There are 9 hidden switches. A switch that is on adds its own fixed numbers to the row, and there is some noise. The rows also spread widely along 14 directions, which tell nothing about the answers.
Known rows, each followed by its switches (1 for on, 0 for off):
[  9   2   3  -8   6  -1   1   0  -4  -9  11  11  12  -4   6 -12   1 -10
 -15   5   2   1   3  10  -4 -13  -6   5   9   4   9   0   1 -20  -5  19
   7]
0 0 0 0 1 0 0 0 0
[ -5 -20  16 -12  33 -42  41 -38   1  23   2 -26   3  27  -3  27  12 -24
 -14  -4   7  -1  37   4  21  -8 -27  -5  12  -1  -1   1  -1  16 -19  -8
  -8]
1 0 1 1 1 0 0 1 1
[ 16   8  -8 -11  -5   7   4   5  14   1   9 -18   7   7 -25  32   3 -36
  -2  16 -31   2 -31   5 -10  12   4 -12 -16 -11  -3   8  -6  -9 -24  -7
   7]
0 0 1 1 0 1 0 1 0
[ -4 -22  17 -15  26   2  30 -16  -2  15  -5  -5  15   1   3  18   7 -18
  -8  -3 -18  -4  -8   5   3  -1  -7 -13  17 -18  20  -8  -1  -7 -31  10
  11]
1 0 1 1 1 1 0 1 1
[ -5 -21   2 -14  16  -4  10   4  -9  14  -5  -9 -13   7  12 -19  30  -5
  -4   0 -14 -10 -11  19  -5  26  -2   3  -8  -9  11  -4 -16 -37  -2  -4
 -32]
1 0 0 0 1 1 0 1 0
[  2 -13  13 -11  14   3  -8  -2 -11   3   5  32  11 -12  17  -8  -4  -4
 -11   2   8   2   5   6  13  -4  -5   1  14  -1  17 -14  -5   1  -6   4
  19]
1 1 1 0 0 1 0 0 0
[ -9  -5 -15 -15   9 -40  -6 -28  -6   5  13 -18   2 -14   0   3   1 -19
  -1  -9   1   1  19  28  -2  18  -1 -32 -19  -6  -2 -22  11  16 -17   6
 -10]
1 0 1 0 1 0 0 1 0
[ 20  -7  -1  -7  30  -5 -28  -3   4  11   3  -9  33 -10   8  10  17   3
  -4 -19  32  22   9  29   3   4   1 -32  17 -12 -14   6   9   7 -10   1
   7]
0 1 0 1 0 1 0 1 0
[ -2  19  16  -2  25   3   1 -14   3  -8  14  32   8 -34 -15 -19 -24  -2
 -20 -16  -6  -8  13  -4   6 -12 -14  -5  12  14  16  -5  33  -5   5  34
  21]
0 1 0 0 0 1 0 1 0
[ -6 -15  31  -8  31   5  23  -3  -6   3   7  34  -3  -1   5  -9  -5 -27
  -9  16  17 -15   9 -14  26 -11 -18  23  27   8  20  -8 -10  -5   8  10
   1]
1 1 0 0 1 1 1 0 1
[  3 -14  27  13  18  -5 -15  -7  -1  -5  16  10  17 -19   2 -10  -2 -20
 -20  -3  37  -6   5  -4   5 -14 -10   6  12   7  -4   4  -5  10   4  30
 -12]
0 0 0 1 1 0 0 1 0
[ 10 -13   9 -28   6  -4   3 -30 -32  -2   0  14  31 -12  34   0   5 -22
 -25   4  30   5  13  28  11  -8  -7  21  11 -14  28   1 -13 -25 -10  11
   6]
1 0 1 1 1 1 1 0 1
[  3   7  -8 -25   4 -25  30 -19   1   5   5 -20  -2  14  -7   8  12 -28
  -1  14 -13  13   5  34  -9  19  -3  -7 -14 -10  13  -7   7 -32 -10  -2
  -4]
1 0 1 0 1 0 1 0 0
[  2 -20  27 -12  26  11  14   4   7  -6   5  14   7 -11  17 -18   6 -24
  -5  16  28   8  -8  13   9 -13  -1  11  29  -7  13  -7 -13 -19   6  24
  -2]
0 1 1 1 1 0 1 1 0
[ 16  18   5   8 -11  -3 -15 -23  10 -13  11  12  12 -12 -14 -10  -4 -17
 -17 -12  -2   5   4  30   4  21   4   2 -26   7 -13  19  -3 -41   4   8
   8]
1 0 0 1 0 0 0 0 0
[  5   6   0  -7  21  -4 -22   2 -13  -3  16   8   9 -20   1 -29   5 -13
 -22  -6  17  -4  -8  20 -13   3  -6   7  -5   4  11   3   9 -27  20  28
 -22]
0 0 1 1 0 1 1 0 0
[  6 -19  15  -9  28   7 -18  35 -10  32   6 -22   7  17  18   3  22  17
 -17   0   3  25  -5 -12 -11 -18   0  -2  21   6  -6  13  -2  20   3  -5
 -11]
0 0 0 0 0 1 1 0 0
[ -3 -17  12  -4  18 -14   6 -17   3   6   7  -1  -2   2  10 -12   1  -6
 -16 -10  -9  -9  25   2  10 -14 -17  -8  18   7  -8  -5 -19   1  -5  12
   8]
0 0 0 0 1 1 1 0 1
[ -3  25 -13 -25  -8   0  -4 -10 -11  -5  18   5   9 -28 -17  24 -29 -17
 -13   1 -41   0   1  -8  -6  -3   3 -15 -18   3  12  -6  25  20 -26   6
  29]
0 1 0 0 0 1 0 1 0
[  6  -9   4 -13  14  11  -4   2 -12  -3   1  17  11  -3  12 -10   6 -12
 -12   2   4 -12   1   4  14  -6  -7  13  18  -1   3   5 -18 -18   0   5
  -1]
0 0 0 0 1 1 1 0 1
[ 12   1   0  -8  10   2   0   8   6  15   9 -12  13  10  -8  27   2  -4
  -6  -2 -28  13  -6   2 -14  -3  -1 -26   3  -2  -3   3   5   8 -25  -5
  22]
0 0 0 1 0 1 0 0 0
[  0  -6  30 -13  23  13  -9   0 -11  13   5  25  10 -10  18  -5  -3 -13
  -8   9  19  11  -2   3  19   5   4   9  16  -1  20  -1  -2   2  -2   1
  11]
1 0 1 0 1 1 1 1 1
[-10 -11  21  -1  15   5   7  -7 -19   7   4  29  19 -16   8  -4  -3  -9
  -8   6   8  -4 -11   3  -8   6  -2   3   7 -11  40 -16  13 -10 -11  25
   7]
0 0 1 0 1 0 1 0 1
[ -9   2  11  -4  34  16  10  13   0   7  -5  21   2  -4 -20  10 -10  -4
  -4  -6  -2  -2   4 -29  21 -14 -13   5  31  10   1   5  18  17   7   0
   2]
0 0 0 0 0 1 0 0 0
[  7  30  17  -4  26  15  -1  -3   1   0   1  31  19 -15 -17   6  -7 -17
   8   6  31  24  -4  18   6  27   1  -2  11  -5  24   6  38 -27   9   4
  11]
0 0 0 0 1 1 1 0 0
[-11 -15   4  14  29  -9   5  -7   4   1   2  20   2 -11 -18 -19   8  -2
  -1 -20 -14 -30  -3   6   0  17 -13 -22   6  -4   6 -15  12 -22  -5  22
  -8]
0 1 0 0 1 0 0 0 0
[ 15 -20  11  11   7  12 -17  -2  -3   0   0   2  25   5  -3  11  10  -1
 -32 -19 -18 -20  -4 -19  14 -21 -19   2  23   2 -19  22 -23  -4 -22   5
  10]
0 0 0 0 1 1 0 0 0
[ -7 -32  -6 -24  20 -15  17  10 -13   8   5 -15  -2  -3  14   1  15 -23
  -1  18  22   0  -4   5 -14 -13  -4   1   9 -10  12 -25  -6  13   4  17
 -31]
1 1 0 0 0 1 0 0 0
[ 23   2  12   4  -9 -15 -26  -9   3  -1  27  24  12  11   3   3  -3 -28
 -12  19  -4 -11   1  12   6  16 -12 -11 -10   5   2  -8 -25  -5 -23 -10
  30]
1 0 1 0 1 1 1 0 0

New rows, each followed by its switches (1 for on, 0 for off):
[  1  -4  -7 -26  25   6  27 -10  25  -4 -21 -29   2  -4 -12  12   9 -31
  10  -3  28  29   3  19  25  -9   8   1  25 -17 -24  12  -6  -8  12   5
 -20]
0 0 1 0 0 1 0 1 1
[-19  -3  -7 -26  13  28   3  25   7  13 -19 -17 -10  -8 -12  27  -2 -15
  31   8   0  48 -21   2  14  20  36  -8   7 -12 -18   6   6  23   9 -25
 -14]
0 0 1 0 0 0 1 0 0
[-14 -21  13   4  44  -8 -13  14  -7  14  10  10  -1 -17  -2 -22   9  -3
  -4  -8  20  -9  -8   0  -3   8  -4  -9   5   2   9 -13  15  11  13  20
 -29]
0 1 1 1 0 0 0 1 0
[ 30  23   3 -12   1  12 -27  -6   6 -21   9  13  34 -16   2   1  -9 -27
 -18   4  31  23  -1  20  12 -16   3   6  17  -2  -5  17   2 -18  -3  15
  24]
0 0 1 0 1 1 0 0 0
[  8   6  -4  -9  22   4  -4  11   2   1   8  15   5   6   3 -19   4   3
  -6  -7 -17  -4   7  10  11  -4  -3  -7  14   9  -2   5   2 -20  -6   0
  15]
0 0 0 0 1 0 0 0 1
[ -2 -14  13  -2  25 -22   3 -13   5  15  16 -25   5   4   4  -7   0   1
 -32 -20 -10   9  23   1  -4 -31 -12 -10  14  13 -16   7  -2  16  -2  25
   4]
0 0 1 1 0 0 1 0 1
[  0  -9  29   4   3  -6  37 -26  12   3  -5   8   7   6 -14  15   8 -29
   0  14   3   5  -9  16   2  23  -7   2  -5 -17  26  -8   1 -32 -17   8
   5]
1 0 1 0 1 0 0 1 0
[ -1  -6  -2 -21   0 -27   1 -15 -11   9   8 -16   2  -1  19   3   5  -2
 -12   3   8  31  22  23  -8  -4   4  -3 -10  -2   7  -7   3   6  -4   2
   3]
0 1 1 0 0 0 0 0 0
[  8 -13   2 -12  14   7 -13   0  -1   5  -4  12  18  -1  14  -2  10   0
  -3  -4  13   8   6  15  27   0   2  -2  17  -7  -8   3 -18   0  -6 -13
  11]
0 0 1 0 0 0 1 1 1
[  8  18  -6 -25  23  18   3   0   2   4   1  -1  17  -6 -12  18  -7 -11
  -5  -9 -27   6   2   0  19  -4  -1 -14  21  -2  -6  14  15  -2 -20  -7
  25]
0 0 0 0 1 1 1 1 1
[-19   4  28  -3  32  12  36  -9   3  -2   3  21  -3 -26 -26   3 -21 -38
   1   8  11   0 -11 -10  -2   3  -3   6  13  -1  30 -11  32  -9  10  37
 -10]
1 0 0 1 1 1 0 0 0
[-10  10   6  -7  14 -13   5 -30 -27   2   4   7  19 -15 -16  15  -6 -19
 -23 -12   5  -2  10   3   3  11 -14  10  -9  -2  22  11  30 -12  -4  11
  -9]
0 0 1 1 1 0 1 0 0
[-16 -10   3 -25  15 -14  30  -3 -10  -4  -2  12 -25   4  10 -24   6 -20
  -2  20  19  -6  18   2  23  -4 -12  36   2  10  14 -10 -14 -11  24  -5
 -34]
0 0 1 0 0 0 0 1 0
[  6 -19  23  18  30  -9 -28  -3  15  11  14  12  20 -16   9 -11   1   8
  -5 -18  19   1   9   7  -2  -4  -9 -43  25  -1  -8 -18   2  24 -16  24
  18]
0 0 0 0 1 1 0 1 0
[ -8   5 -17 -27   7 -11   6 -16  -6  -2  -1 -11 -11  -4  -5   8  -2 -30
   7   1   1   5  19  16  20  18   4   4  -9  -1 -11   4 -10  -3   6 -15
 -17]
0 0 0 0 1 1 1 0 1
[ -1   0  17 -16  13   1   6 -26   7   4 -12  -9   9 -14  -5  25   1 -27
   9   2  31  38   7  25  18  25  11  -4   4 -21   3   7   6  -6   0  -6
  -1]
0 1 1 0 1 1 1 1 0
[ -8   6  26   6  31  23 -10   5  13   6  -4  31  -4 -19 -13 -22  -5   3
   0 -14  -3   3 -10   1  18  19   0  -4  15   3   3   4   9 -16  15   6
   4]
0 0 1 0 0 1 1 1 0
[ -6  -8   4 -12  22  27  10   6 -11   4  -2   7  17 -10 -20  13   2 -20
 -16  -8 -34 -20 -31 -12  11   3  -5   3  12  -9   8  12   9 -16 -19   6
  -4]
1 0 1 1 1 0 1 1 0
[ -9 -28  24 -10   2   6   6  -4  -3  10  11 -14  -6 -11  18   0  -4 -22
 -18   5 -20  -1  -9  -7  -8 -11   9   3  -5   0   2  -3 -27  12 -15  21
  -2]
1 0 0 1 1 1 0 1 1
[ 13   7  22  17  14 -14 -21 -30   5  -9  14  28  23 -19  -6 -22  -3 -11
 -25 -14  21  -8  11  22   1   7 -20  -7   6   0  10   0   8 -31   1  32
  14]
0 0 1 0 1 1 1 0 0
[ -5  -2  13  -1  -1 -14 -15 -19 -18   2  20  21   6 -17   6  -8 -13  -8
 -24  -2 -19 -13   6   1 -10   6 -12  -8 -11   4  25 -16   2   0 -16  18
  18]
0 0 1 0 1 1 1 0 0
[ -1  -4  12  -3  35  -6  10 -13   6   7 -13 -17  12  -1 -12   9  14 -15
  -4 -16  47  27  17  11  22  -1  -3   7  24  -4 -20  22  18  -6  19   7
 -30]
1 0 0 0 1 0 0 0 0
[ -1  -6  20 -16  12  -7   1  11  -5  15  11   0  -4   2  21  -3   1  -6
  -1  23  28  33  10   7 -12  -6   3   4   7   5  16 -13  -1  15  11   5
  -1]
0 0 0 0 0 1 1 0 0
[ 11  30  -8 -10  13   6 -36  12  -1  -2  21  14  17 -15  -9  -1 -20  -6
  -7  -6   1  15  10   1  12  -7   9 -11   2  18 -17  12  19  20   4   1
  22]
0 0 0 0 0 0 1 0 1
[-19 -29  36   5  22 -11  22 -14   4  20   0   3 -14   1   5  -3   6 -10
   3   1   9  10   8   7   5  20   4  -2   1  -4   9 -11  -7  -3   4   9
 -10]
1 1 0 0 1 0 1 0 1
[ -5  -6  16  11  14   7   9 -17   2   3   1  27   5 -10 -11  -4  -3  -9
  -4 -14 -27 -20  -7  10  -1  25  -5 -13  -4  -7  18  -6   0 -32 -18  12
  16]
0 0 0 1 1 1 0 0 1
[ -7   1   5 -24  32  -3 -17  23  -9   6  15  22 -21  -4  23 -39  -7   4
  -8   5   6   8  22  -4  18 -17  -6   9  21  26  -1  -8  -6  17  25  -5
   0]
0 0 1 0 0 1 1 0 0
[ 14 -21   9  12  25 -20 -31  -9  17   3  13   7   9  -3   5 -22  11 -14
 -10 -12  31 -17  12  13  23   0 -13 -16  11   5 -30  -6 -30  12   5   9
  -6]
1 0 1 0 0 1 0 1 1
[ -5  -1  -5 -16  14   1   5   6 -13  -8  12  29   1 -12   4 -12  -4 -20
   6  13  -2 -19  -3   9   6  12  -4  -1  -1   1  21 -18   0 -10  -9  -1
  -1]
0 0 0 1 1 0 0 1 0
[ -4  12  22 -13   8  -2  24 -14 -27   9   9 -16   9  -4 -11  19  -2 -22
 -39   5  -9   9  -4 -15 -23 -14 -11  33 -10   4  33  24  29 -19  -1  26
 -18]
0 0 0 1 1 1 0 0 0
[  9  -3  31  12  13 -44 -11 -25   4  18  22 -23 -11  27   2  -5  12 -15
 -31  -2  21   7  41   1   8  -2 -23  14 -10  25 -21  23 -22   5  15  -1
 -18]
0 0 0 0 1 1 1 0 1
[  8   1   8 -17   1   3   1 -12  10   9   4 -10  12  -5  10  20  -6 -12
   2  -2 -13  37   5  27  -6   9  16 -29   1  -9  -1  -2   1  -3 -26  -2
  33]
1 0 0 1 1 1 0 0 0
[-14   8   7 -23  17   7   0  -1 -13   6   8 -18  -9 -17  -4   2 -16 -12
 -26 -12 -24   6  12 -26  12 -25   2  17   4  17 -10  21   9  22   4  12
 -10]
0 0 0 0 1 1 0 1 1
[ -4 -10   9  -6  19   4   4  -9  -9   4   1  13   8  -8  -6   8  -1 -25
  -9  -2  -3 -10  -8  -1   9   8  -7   1   6  -5  11   0   0  -8 -10   4
  -3]
1 0 1 1 1 1 0 0 0
[-14 -38  25  -2  -3   9   4 -18  -7   4 -14  -9   4 -19  14  10   3 -14
 -11  -9  15  15  -2  -1   5  -4  10  10   8 -14  -4   2 -24   4  -3  17
 -16]
1 0 0 0 1 1 0 0 0
[-17  -3  -1 -11  16  -3   4  -5  -3  -8   9  20 -14 -28  -8 -14 -20 -24
   2   0   3 -13   9  -7  11  -1   1   4  -2   8   3 -16   1  14  16  18
 -10]
0 1 0 0 0 1 0 0 1
[ 26  17  48  -1  30 -21  -2 -11   7  15  27   5  14  14   8 -11   5 -12
 -35  12  27  25  17  10  -3 -12 -20   9  11  15  22  13  20 -18   2  20
  19]
1 1 1 0 1 1 0 1 0
[ 17  -5  -1  -7  10 -33  -1 -21   2   8  13 -11   9  17   6   7  12 -10
 -12  -2  10   3  30  25   2   2 -21 -13   0   4 -10   1 -15  -3  -8 -10
   4]
0 0 0 1 0 1 1 0 0
[ 10 -15  32 -10   7 -26  22 -19  19   2  11 -14 -13  16  31 -21  10 -11
 -16  14  21  22  35  20   4 -22 -15   9  16  10  -2  -6 -32 -12   5  13
   5]
0 0 0 0 1 1 0 1 0
[ 13   5  -7   1  17 -10 -22   3   3  -5  18   8  14   1 -11  -3   0 -13
  -9  -5   2 -13  10   2  14  -5 -15 -14  13  12 -20   4  -1   7  -4   0
   5]
0 0 0 0 1 0 1 0 0
[ -6  -9  14  -8  31  24  11  20   5  16 -11  -2   3  -1 -15  17   9 -10
   8   5   6  11 -19 -13   9   6   2  -1  22  -8   0   5   7   9   4  -6
 -14]
0 0 0 0 0 1 1 1 0
[  0   3   2 -25  14  -1  11  -4  -5  15  -3 -16  -3  12   7   6  11   0
 -14  -5 -33  15   7   7   6   0  -4  -2   6  -1   5  12   1 -14 -17 -15
   9]
0 0 1 0 1 1 0 1 0
[  2  -8  23   8  16   0   1  -3   1  -5   9  23  -2  -4  -2 -18   3 -16
 -17   2   2 -26   1 -10  12  -4 -22  14  11   9   6   0 -15 -15   2  14
  -7]
0 0 0 0 1 1 0 1 0
[ -6  -6  31   6  40   7  19   4   6  14   4  14   3   1 -14   2  -1 -14
  -6   1  -4  -1 -13 -11  -5  -2 -12  -6  23  -1  23  -5  19  -7  -5  20
   3]
0 0 1 1 1 1 0 0 0
[ -4   3  -3 -28  20  17   1  17 -10  -1   3  11   5 -16  -4  11 -11 -42
  10  22  19  10 -19  -5  12  -1  14   9  12  -7  13  -7   9  14   3   6
 -10]
1 0 1 0 1 1 0 0 1
[ -5   1  29  -8  33  -9  16 -19  -7  13   8  11   7  -6  -3  -7  -2  -7
 -25  -7  -5  -3  12   0   6  -5 -23  -1  18   4  25  -3  21 -10  -7  18
   9]
1 0 1 0 1 1 1 1 0
[  5  -1   7 -11  -4   9  -5 -17  -6  -5  -6  10  14 -15   1   3   3 -15
 -14   0   7   5  -3  13  13   9  -2  13  -2 -11   6   8 -12 -20  -3   0
   0]
0 0 1 0 0 1 1 1 0
[  1   6  24 -12  36  -7 -15   7  -3  21  17   3  -3   4  12  -4  -5  -2
 -12   0   4  20  20  -6  11  -6  -6  -6  16  19   3   7  12  26  -1  -9
  12]
0 0 1 1 1 1 0 1 0
[ -9 -31  51  18  21  -3  37 -36  -1   3  -4  30  13  -6  -9   9   0 -44
 -11  14  37 -20  -8  -3   8   9 -22  22  13 -16  37 -12 -11 -21  -2  32
  -9]
1 0 1 1 1 1 1 0 1
[ 11 -10  39  23  20  -1 -13 -12   2  -8  22  25  17  -7  -6 -17  -4 -23
 -37  -6  22 -31   9 -19  24 -20 -26  27  15  20  -9  21 -20  -7   8  27
  -4]
0 0 0 1 1 0 1 1 1
[ -7  -9  13 -15  15   9  33 -12  12  -3  -6  -6  10  -8 -13  13  -8 -14
 -15  -4 -11   7   4 -11  16 -32 -12   3  31  -3  -3   2   2   6  -8  19
   9]
0 0 1 0 0 0 1 1 0
[ 14  21 -19 -10  28 -23  -3   5  -1   0  21  18   3   8 -29   0   6 -28
   1  15  -9 -31  -6   5   3  21 -25 -13 -11   3  17 -13  20 -10  -8  -9
  -3]
0 1 1 0 0 1 0 1 0
[-10   5  35   1  29   1  12  -5  17   8   5  14 -15  -7   0 -14 -14 -11
   3   2  18  24  19  -1  11  -3   4   2  17  13   4  -1   9   2  18  17
   7]
0 0 0 0 1 1 0 0 1
[  3 -11  10 -11  -3   1 -18   4   6   5  10 -11  -6 -10  14  -1   2 -20
   3   9   6  21  -6  15  -2  13  18 -11 -10  -2 -11  -6 -21   8  -6   0
  -3]
1 0 0 0 1 1 0 1 0
[ -3   7  14  -8  18   2  36 -10  12   2  -7  19  -8   8 -15  -4   1 -20
   4  11  -4   2  -1   8   9  11  -8  13   6  -3  22  -2   4 -35   8   4
   2]
0 0 1 0 0 1 0 0 1
[ 11  13   8  -3   9   1  13  -1  -1   2  16  15   8  14 -26  30 -11 -31
 -15  15 -35 -23  -4 -27  10  -5 -18   6   0   7  10   9   4   0 -24  -6
  25]
0 1 0 0 1 1 0 0 1
[ -4 -22 -11 -26  25 -13  -3 -18 -15  -5   9  -5  27 -28  12  -2  -4 -10
 -22 -19  -4 -13  15   8  13 -30 -14 -23  29  -8  -1 -19   6  21 -24  26
  10]
1 1 1 0 1 0 1 1 0
[-21 -20  16 -18  42  23  28   1   6   6 -15  -3   1 -23  -5  10  -4 -18
   9  -9  11  13  -3  -7  17 -10   2  -7  41 -12  -1  -3   8  13   3  14
 -14]
0 0 0 1 1 1 1 1 0
[ -8  -7  -9 -19  27  10  20  -6  15  -8 -17 -15   1  -8 -11  -6   1  -8
  -6 -25 -15   9  10   5  27 -25  -4  -5  37  -3 -26  13   1 -12   2  12
  -4]
0 0 1 0 1 0 0 0 0
[  0   1  12 -32  -5  17   6   3  -7  20   6 -36   9  -9   8  32  -6 -13
 -16   7 -27  44 -14   4 -20  -7  23  -4  -9  -5   4  14   6  12 -18   2
  11]
1 0 0 1 0 1 1 1 0
[ 12 -28 -10   7  10  -6  -4  -9  12 -11  -4  21  19   1 -12  12  11 -26
   4   0  10 -32  -8   4  22   5 -19 -16  18 -17 -11 -16 -29   0 -18  -3
   6]
0 1 1 0 0 1 0 0 0
[-11   1  29 -16  11  10 -31  10 -15  11   5  -3 -14 -22  27 -28  -2  -4
 -12   3  32  49   3  11   0   7  26  24  -4  10   3  15  -1  -2  35  10
 -22]
0 0 1 0 1 1 1 0 0
[ -5 -18   3   3  26 -12 -10  -5  23   3  16  -7 -15 -15  -4 -24  -1 -24
   3 -15 -14 -19   1  14   5  11   2 -33  -2   5 -27 -13 -21   5  -3  19
  -9]
1 0 0 1 1 1 0 1 1
[  8  -7  26  23  25   3 -49 -13  29 -10  15  17  15 -35 -14 -14 -19 -22
 -11 -26  29   5   5   4  27  -2   1 -28  23   7 -41   5  -8  20   9  29
  17]
1 1 1 0 1 1 1 0 0
[-14   4   4  -8  22  -7 -14   1   1   2  16   6 -22 -17   0 -21 -17 -11
  -4 -13 -14   0  19  -2   7   0   2 -11   1  22 -14  -2   0  14  11   7
  -3]
0 0 0 1 1 1 0 0 0
[ 13  -4  23  -4  22   3  13   7   4  15   1  29  -1  33   5  -5  15   6
 -10   6  -6   2  17   1  34   7 -19  17  19  15  -1  15 -13 -26   4 -34
  18]
1 1 0 0 0 0 1 0 0
